There are 8 hidden switches. A switch that is on adds its own fixed numbers to the row, and there is some noise. The rows also spread widely along 12 directions, which tell nothing about the answers.
Known rows, each followed by its switches (1 for on, 0 for off):
358	-145	118	-7	278	-200	2	206	-166	138	362	-82	-197	34	-294	-117	284	4	-81	251	-334	-296	-68	103	254	554	-254	-235	168	28	-77	193	-141 => 1 0 1 1 1 1 0 1
162	158	-97	255	344	-221	-229	-329	488	111	-238	338	0	9	674	5	-105	-82	-199	-224	-88	-148	-204	-384	-153	-100	111	-306	-105	-260	275	-212	-4 => 1 0 1 1 1 0 0 1
181	109	20	-128	213	-238	-35	-63	-110	155	143	63	92	-18	17	165	-316	24	-325	4	285	-238	-102	-63	95	99	41	113	83	-266	269	303	-98 => 0 0 0 1 0 1 1 0
399	-5	-226	-125	405	-240	-333	308	133	159	179	225	35	-109	87	-391	207	-246	163	-150	-192	-157	127	-7	214	19	44	-83	-277	-137	107	-7	-428 => 1 1 0 1 1 1 1 0
54	-80	74	254	288	-135	-175	-108	-242	-105	62	-30	104	52	-287	158	313	-174	533	62	106	-180	-87	-90	274	44	-18	-310	322	14	-190	-16	-167 => 0 1 0 0 0 1 0 1
-352	-183	-209	-11	180	178	-320	-19	44	-240	374	446	168	-152	153	54	60	-59	-151	186	97	-385	5	-153	-235	302	-251	-61	121	-203	282	146	145 => 0 0 0 0 1 1 1 1
504	-86	-20	-140	198	-176	-21	175	133	155	-105	-296	-160	-192	80	-312	-162	-24	49	-96	-347	252	79	49	90	148	1	-51	-260	-13	40	-213	-239 => 1 0 1 1 0 0 0 0
211	24	84	-1	322	-120	-223	1	246	53	-232	-74	65	-112	166	133	-239	-58	-110	-115	-43	-15	-90	16	-287	416	-379	-97	1	-272	79	-55	130 => 1 0 1 1 1 1 0 1
110	226	-72	317	379	-175	-197	-172	462	-3	-299	186	227	-220	469	148	-384	-182	417	-303	301	-146	-35	-211	78	200	70	92	-52	-412	-109	170	-278 => 1 0 1 1 1 1 0 1
598	258	-17	-124	420	-492	-161	365	128	426	78	188	63	126	134	-247	265	-273	11	-286	-46	-161	-49	115	204	-136	63	143	-273	12	-31	-26	-474 => 0 0 0 0 0 1 0 1
59	-161	-295	-200	-27	137	-148	46	178	-147	119	-18	-29	-295	-90	-294	-253	183	204	-235	43	-41	35	-46	248	216	-224	112	62	-77	155	244	-162 => 1 0 0 0 0 1 0 0
-28	44	-252	241	213	44	-309	-323	511	-184	-244	303	103	-220	539	-10	-299	-2	213	-360	67	-128	-77	-356	-17	39	-15	-207	57	-328	241	11	-26 => 1 0 1 1 1 1 0 1
49	-207	-193	-261	223	-143	-346	-105	-215	-122	250	-111	31	74	-362	-225	98	-93	34	-38	166	-174	-21	-183	171	-202	100	-300	100	-208	453	-66	-127 => 0 1 0 1 0 0 0 1
160	-85	8	12	454	-308	-302	85	146	171	38	-43	22	116	-66	125	374	-119	-61	74	-44	-151	-250	63	-207	360	-490	-195	49	24	-267	-214	30 => 0 1 0 0 1 0 0 1
-33	-47	260	-105	296	-103	-60	74	-530	-102	223	-55	246	-41	-82	205	-73	-398	-149	429	154	2	159	-37	-298	-3	238	-35	-124	-335	397	-81	62 => 0 0 1 0 0 1 0 0
-252	-71	-277	31	163	190	-263	158	159	-254	238	316	197	-330	350	-339	-79	-271	1	-16	242	-27	266	-32	-307	175	-147	194	-215	-135	232	6	-77 => 0 0 0 0 0 0 1 0
-14	49	-213	77	42	55	-185	54	-7	-59	-51	214	205	-236	172	300	-76	-14	19	-112	140	-244	-172	58	-195	158	-290	189	255	-42	47	-6	169 => 0 0 0 1 0 1 0 0
180	-142	-72	-238	78	-18	62	50	9	55	113	32	-127	-238	223	27	-269	-6	-310	332	-330	82	22	-173	-111	184	209	54	-266	-105	245	-123	-20 => 1 0 0 1 1 0 0 0
212	1	-24	-260	202	-212	-242	-120	-5	11	112	45	29	123	-195	-213	-35	-32	226	-156	63	-100	47	-238	463	-345	335	-219	-92	-241	326	105	-342 => 0 1 0 0 0 1 0 1
545	-96	8	165	567	-407	-128	-248	159	157	-51	-234	-210	5	235	-248	152	5	-212	-210	-223	159	-260	-269	36	118	-257	-624	-29	33	127	-277	-143 => 1 1 1 0 0 1 0 1
21	-242	-317	-67	630	-354	-288	28	96	89	382	43	130	16	-75	250	323	-30	-57	205	210	-498	-395	-233	28	319	-184	-117	111	-228	-119	57	-135 => 0 1 1 1 0 1 0 1
-49	-248	205	62	460	-30	-347	-163	93	-143	-101	-157	36	128	-182	-138	140	-246	269	40	-70	135	51	-125	-131	214	-173	-545	2	-194	52	-164	-51 => 1 0 0 1 0 1 1 1
457	316	307	-23	319	-332	-25	237	185	345	-173	214	48	74	300	308	-20	-147	-156	125	-293	-117	-73	148	-143	157	-17	106	-210	-90	-149	-66	-77 => 0 0 1 1 0 1 0 1
-200	-22	-134	259	106	83	-196	-205	110	-273	39	276	93	-151	180	78	17	-106	499	130	27	-217	79	-268	161	-40	234	-223	124	-175	34	-28	-110 => 0 1 1 1 0 0 0 1
127	200	93	-40	395	-254	-158	-18	239	145	141	520	87	167	500	-188	73	-350	-455	-64	107	-141	14	-192	-212	-94	119	-29	-346	-257	355	42	-110 => 0 0 0 0 1 1 0 0
400	219	108	123	243	-165	-180	213	-91	67	-40	70	70	-148	131	-68	8	-188	-269	-193	51	-84	8	302	-276	357	-617	17	108	64	40	-8	59 => 0 1 0 1 0 1 0 1

New rows. What belongs after each?
565	106	281	-115	248	-294	-79	261	-263	271	-19	-85	-45	50	-144	85	115	-147	-58	127	-478	-100	5	160	79	130	41	-170	-23	-69	101	-116	-83 => 1 0 1 1 1 1 0 1
6	-34	-319	495	413	-97	-161	-241	-3	-164	254	364	67	-240	575	30	246	-108	-184	-57	118	-311	-250	-343	-193	76	-239	-350	262	51	212	-130	57 => 0 1 1 0 0 1 0 1
-89	144	-36	139	-96	-49	-53	-380	131	-50	-197	150	111	-42	150	345	-285	139	402	-93	119	-184	-106	-291	347	-329	436	-51	227	-223	138	39	-38 => 0 0 1 0 0 0 0 0
464	-61	-124	23	198	-240	136	102	-220	184	262	-114	-176	-249	140	-62	-21	51	-214	191	-341	-101	-108	-132	216	123	204	-92	-12	97	169	-95	-227 => 1 0 1 1 0 0 0 1
172	-271	-56	-164	198	-78	26	-89	52	9	215	-89	-250	21	-55	-252	74	31	-10	207	-279	84	-27	-228	219	97	184	-268	-126	51	61	-62	-252 => 0 0 0 1 0 0 0 1
200	84	-135	41	68	-132	-172	-26	-17	34	126	148	-9	-57	-77	-88	70	116	31	-231	25	-311	-146	-25	295	30	-211	-98	282	15	190	198	-64 => 1 1 0 0 0 1 0 0
637	231	44	89	255	-436	37	38	-339	345	-43	-101	-9	-105	-49	404	-35	75	-138	-34	-126	-234	-330	24	212	100	-23	-44	291	84	19	-23	-87 => 1 1 0 1 0 1 0 1
76	197	211	89	272	-121	-287	209	190	23	84	391	97	145	46	-46	299	-238	-30	33	-5	-311	32	224	-147	383	-470	-23	-4	-48	-158	164	-24 => 0 1 0 1 0 1 0 1
580	41	237	-35	88	-169	-16	-63	99	161	-172	-145	-299	53	-150	-144	-29	228	44	-123	-476	68	-66	58	359	222	-267	-374	133	150	-50	32	-116 => 1 1 0 1 0 1 0 1
191	11	203	-135	-3	-54	-55	-333	335	98	-349	-67	-202	146	95	147	-275	266	-224	-47	-294	151	-164	-150	-55	31	-104	-297	39	-50	146	-171	182 => 0 0 0 1 0 0 0 1
409	323	-46	92	399	-221	-63	433	-138	143	217	288	258	-492	561	-36	-371	-372	-373	-10	270	-211	238	197	-293	421	-129	465	-228	-250	212	236	-228 => 0 0 1 1 1 1 1 1
308	43	186	-107	173	-147	-150	172	129	258	-218	90	18	52	85	402	128	7	-14	105	-428	-36	-206	133	-209	211	-276	-48	1	80	-213	-264	152 => 0 0 0 0 1 1 0 1
769	113	-65	31	110	-401	-26	191	12	543	-182	-94	-217	55	50	142	394	247	-72	-211	-724	-82	-443	134	216	-64	-212	-192	209	506	-182	-464	-20 => 1 0 0 0 0 0 0 1
-193	-118	176	62	24	93	-247	-165	-34	-269	105	-181	0	108	-519	-279	47	5	396	-66	132	-155	135	54	269	252	-254	-339	327	-194	171	207	-2 => 1 0 1 0 0 0 0 1
154	-82	44	-17	343	-219	-231	227	-406	200	17	-106	265	60	-301	599	338	-155	90	227	-46	-283	-285	185	-209	152	-233	-39	317	4	-145	-257	168 => 0 0 0 1 0 1 1 0
-205	153	89	397	316	-123	-203	-215	-107	-106	5	258	279	12	178	485	128	-296	132	233	306	-312	-153	-164	-219	51	43	-127	245	-153	-35	-107	85 => 0 1 0 1 0 0 0 1
557	108	139	247	512	-535	60	-23	-253	305	202	-110	-97	129	41	-193	239	-320	-69	-27	12	-127	-53	-94	297	-9	253	-310	-5	-18	65	-67	-423 => 0 0 1 1 1 0 0 1
578	465	312	288	390	-490	74	101	-12	336	-162	108	63	-119	498	158	-103	-312	-31	53	-17	28	54	51	3	-17	240	110	-274	-36	-143	-129	-328 => 0 1 1 0 0 0 0 1
310	-4	67	-175	-172	-29	43	-81	-494	-82	185	-212	-137	-83	-370	-421	-291	6	-96	-126	-14	13	219	-3	422	-180	250	-135	159	-66	668	154	-172 => 1 0 0 1 0 0 0 0
-117	209	375	198	252	-123	-435	55	-282	-46	-113	265	340	213	-220	651	306	-334	255	293	-74	-505	-66	147	-260	139	-141	-275	339	-332	47	-132	352 => 1 1 1 1 1 1 0 1
265	368	171	407	336	-375	-160	-61	16	227	-27	275	185	150	165	211	206	-147	2	-216	127	-441	-236	0	102	45	-121	-137	281	-96	43	85	-45 => 1 0 1 0 0 1 0 1
57	198	289	273	60	-97	-72	-131	265	142	-278	268	-2	102	285	345	55	67	181	172	-429	-99	-82	-56	23	14	90	-213	56	-22	-129	-168	99 => 1 0 1 0 0 0 1 0
591	-72	151	290	191	-175	153	-324	-302	-12	-77	-604	-315	-202	-95	-522	-309	-24	-130	-361	40	343	86	-3	218	255	-255	-500	247	24	305	-49	-140 => 1 0 1 1 1 0 0 0
262	51	-110	-16	156	-114	-204	11	577	215	-97	411	-187	19	426	-45	124	161	-144	-52	-473	-132	-117	-80	0	127	-216	-173	-120	69	-124	-146	-43 => 0 1 0 1 1 0 1 0
158	24	-150	-102	154	-61	-215	307	378	90	-96	61	123	-127	-8	54	43	22	491	-181	-33	-134	-49	197	117	281	-332	275	-19	-42	-382	38	-158 => 0 0 1 0 0 1 0 0
97	201	121	225	3	-146	-96	-322	-135	79	-70	411	-36	193	280	324	195	-12	-312	112	-239	-250	-237	-210	-101	-327	145	-398	267	46	322	-272	270 => 0 1 0 1 0 0 0 0
-297	30	280	186	38	244	-177	-125	103	-403	29	282	112	-8	30	-179	-63	-226	362	83	97	-61	342	-35	-24	176	-76	-191	28	-252	136	203	2 => 0 0 1 0 0 1 0 1
-204	-97	451	-102	57	80	-120	38	-174	-143	-49	-22	119	172	-403	270	82	-173	294	384	-58	9	114	131	-98	209	-83	-104	67	-155	-106	8	132 => 0 0 0 0 0 1 0 0
114	-167	340	-22	358	-248	42	-362	116	174	21	73	-204	335	1	330	118	63	-297	460	-411	-104	-311	-389	15	222	136	-544	22	-126	52	-49	65 => 1 0 0 1 1 1 0 1
-32	-52	44	162	191	-117	-69	50	-108	-6	296	-9	5	109	-295	-58	271	-102	127	131	138	-353	-45	105	177	353	-251	-76	278	-31	-125	212	-82 => 0 0 1 1 0 0 0 0
307	121	-287	113	354	-238	-477	-17	437	190	-146	213	25	-113	480	-9	112	129	-411	-391	-192	-284	-340	-15	-351	155	-663	-287	136	-4	227	-344	238 => 1 1 1 1 0 0 1 1
93	-264	-306	-210	270	-77	-184	207	92	17	115	-17	38	-260	145	210	103	-29	107	341	-263	-49	-112	-126	-157	123	51	21	-209	-63	-103	-350	-42 => 0 1 1 1 0 0 0 0
583	-99	-210	-247	607	-499	-58	433	143	365	502	-55	-138	-59	107	-581	248	-257	-242	6	-84	-72	46	-7	179	295	-14	107	-501	-35	-54	28	-616 => 0 0 1 0 1 0 0 1
-107	100	-132	113	111	-64	-335	96	71	-76	125	250	230	-17	-215	125	169	-14	336	-141	287	-490	-124	121	187	255	-394	121	331	-104	-97	298	-9 => 1 1 0 0 0 1 0 0
118	372	187	205	209	-130	-142	181	119	100	-145	332	219	-110	340	-59	-124	-418	242	-11	79	-35	279	109	-42	19	229	240	-278	-187	-14	44	-275 => 1 0 0 1 0 0 1 0
